There are 5 ways to turn a row about zero (a turn may also mirror it). The second row of each pair is the first, turned, with some noise. The first 35 pairs use one turn. New pairs use 2 turns, one after the other, and a turn may come again.
In the rows, 100 means zero.
Some pairs, each with its turns in order after it:
98  131  147  95  94  54
47  110  125  106  86  63
gize

91  93  104  116  51  125
141  97  130  93  86  125
luro

97  93  125  99  37  60
86  94  87  89  92  25
gize

99  126  95  112  98  142
63  106  111  107  75  80
toze

101  121  81  126  80  95
86  103  69  110  120  93
gize

66  65  80  65  103  91
152  131  116  103  85  86
gize

109  94  95  95  114  105
113  98  94  101  93  92
muna

117  126  143  90  93  73
95  63  104  148  105  90
sopu

97  68  147  120  94  95
76  115  140  83  68  110
luro

95  146  94  72  105  106
86  109  130  119  139  102
gize

113  101  126  103  107  107
92  77  107  100  95  84
sopu

163  111  136  84  125  134
115  40  86  96  63  50
sopu

62  110  92  115  127  107
89  129  75  73  105  89
muna

97  79  107  101  88  41
99  138  129  137  85  116
muna

71  90  103  106  129  118
108  127  94  77  78  82
toze

92  81  98  87  94  97
110  107  98  115  113  96
muna

108  110  120  117  37  65
71  85  73  94  103  35
gize

89  100  94  115  111  101
109  98  103  88  88  88
toze

104  158  87  87  89  112
69  78  89  139  70  95
toze

97  78  157  158  86  81
137  109  139  104  148  48
toze

128  77  141  107  104  99
98  112  101  91  150  89
toze

114  153  83  112  96  113
64  68  85  78  78  109
muna

116  91  69  113  56  126
144  78  104  123  84  130
luro

108  61  129  88  120  102
77  68  85  76  119  86
sopu

109  106  105  37  83  101
119  84  148  113  117  71
gize

123  68  106  77  99  108
88  70  117  116  82  86
luro

100  111  104  110  101  52
75  109  91  141  108  105
sopu

108  143  83  118  100  97
109  119  82  114  134  120
luro

94  72  54  139  129  90
65  154  81  76  87  98
sopu

111  99  67  92  81  98
92  82  113  101  89  132
toze

107  98  96  100  152  118
131  104  74  73  80  78
muna

71  106  114  79  110  104
103  108  106  77  109  69
luro

124  62  93  101  102  103
87  80  102  119  67  102
luro

110  82  92  102  101  95
97  109  86  92  108  90
sopu

88  55  105  108  115  64
122  149  119  121  96  83
muna

New pairs. What belongs after each?
69  87  117  71  103  128
124  109  120  129  70  114
toze sopu

163  37  128  120  106  117
146  97  175  109  71  131
muna muna

93  129  89  83  100  111
100  66  116  98  110  89
sopu muna

98  138  89  100  119  83
119  92  128  86  102  131
toze toze

80  98  58  37  105  135
69  129  39  120  123  70
luro sopu

105  75  66  106  101  94
89  80  80  112  74  107
sopu toze

120  103  117  99  133  102
110  79  90  77  76  108
sopu luro

122  46  95  100  93  103
124  88  126  79  68  127
luro luro

92  94  132  41  86  137
87  81  105  116  40  61
toze toze

111  91  96  91  101  106
101  92  107  92  112  101
muna toze

97  100  81  105  86  58
121  107  87  61  97  114
luro sopu

74  111  95  120  69  105
93  68  121  115  81  87
sopu sopu

127  115  75  142  101  114
94  101  71  103  107  49
gize muna

98  104  163  102  94  92
102  118  98  74  45  104
sopu gize

100  95  114  114  88  89
107  108  93  107  115  118
gize sopu

107  104  118  77  102  67
78  129  100  76  94  95
sopu sopu

112  131  107  82  37  106
40  96  60  105  109  119
gize sopu

120  89  89  110  115  127
109  96  111  119  106  67
sopu gize

95  80  90  102  81  77
132  88  103  88  110  92
luro gize

127  91  97  117  103  96
113  103  108  116  124  103
muna toze

112  67  49  109  104  163
108  96  76  96  167  154
toze muna

104  95  133  90  96  99
97  84  102  103  131  106
gize sopu

111  111  98  53  91  114
109  89  102  103  99  48
muna muna

37  44  98  149  97  116
68  83  68  167  155  96
toze toze

81  107  95  95  89  85
87  109  98  96  81  114
gize muna

57  95  68  76  66  91
111  154  59  103  92  99
muna luro

106  94  95  90  57  74
101  104  99  76  58  84
sopu muna

103  97  44  140  85  99
75  49  98  103  98  60
luro muna

97  110  84  103  121  87
125  90  94  107  96  86
toze gize

73  100  46  127  82  111
86  42  99  121  79  78
luro muna

97  105  93  138  97  59
48  112  85  114  101  92
gize muna

155  104  101  73  101  121
102  109  82  74  133  55
muna sopu

156  111  47  99  108  79
105  160  112  62  96  133
toze toze

71  100  136  93  113  123
109  87  138  125  108  126
muna gize

91  110  86  97  127  109
118  104  96  110  113  75
toze gize

60  87  101  63  143  80
152  117  104  69  125  129
sopu gize

90  105  155  98  112  110
70  82  104  72  140  95
sopu sopu

93  71  105  92  115  95
108  83  98  71  99  110
luro luro

114  96  93  133  117  96
123  105  78  91  122  104
gize gize

76  74  141  101  119  113
83  72  96  70  129  125
sopu sopu

87  151  91  87  93  98
81  146  86  90  108  85
gize luro

96  60  105  95  89  84
96  104  121  69  75  106
muna muna

91  113  96  45  123  100
108  127  100  134  55  96
luro gize

92  127  133  92  57  111
118  108  127  64  94  138
muna gize

94  121  93  108  113  74
113  106  72  108  108  78
luro luro

123  84  117  102  74  119
98  94  69  85  130  100
gize sopu

82  69  87  37  108  99
130  74  54  114  101  60
sopu muna

110  75  106  113  84  69
105  100  109  118  116  62
muna toze

110  100  101  88  95  93
103  108  115  102  98  100
gize muna

129  110  127  79  99  70
102  89  97  50  83  92
toze toze

84  95  119  61  109  122
88  77  101  115  59  90
toze toze

116  87  101  105  57  105
77  124  115  88  72  96
muna luro

97  101  99  111  97  115
89  91  105  108  107  91
luro toze

135  103  132  98  83  116
92  132  99  85  137  104
muna toze

83  100  98  75  37  93
72  106  136  97  107  48
toze toze

125  39  132  52  101  84
113  150  133  130  155  110
luro muna

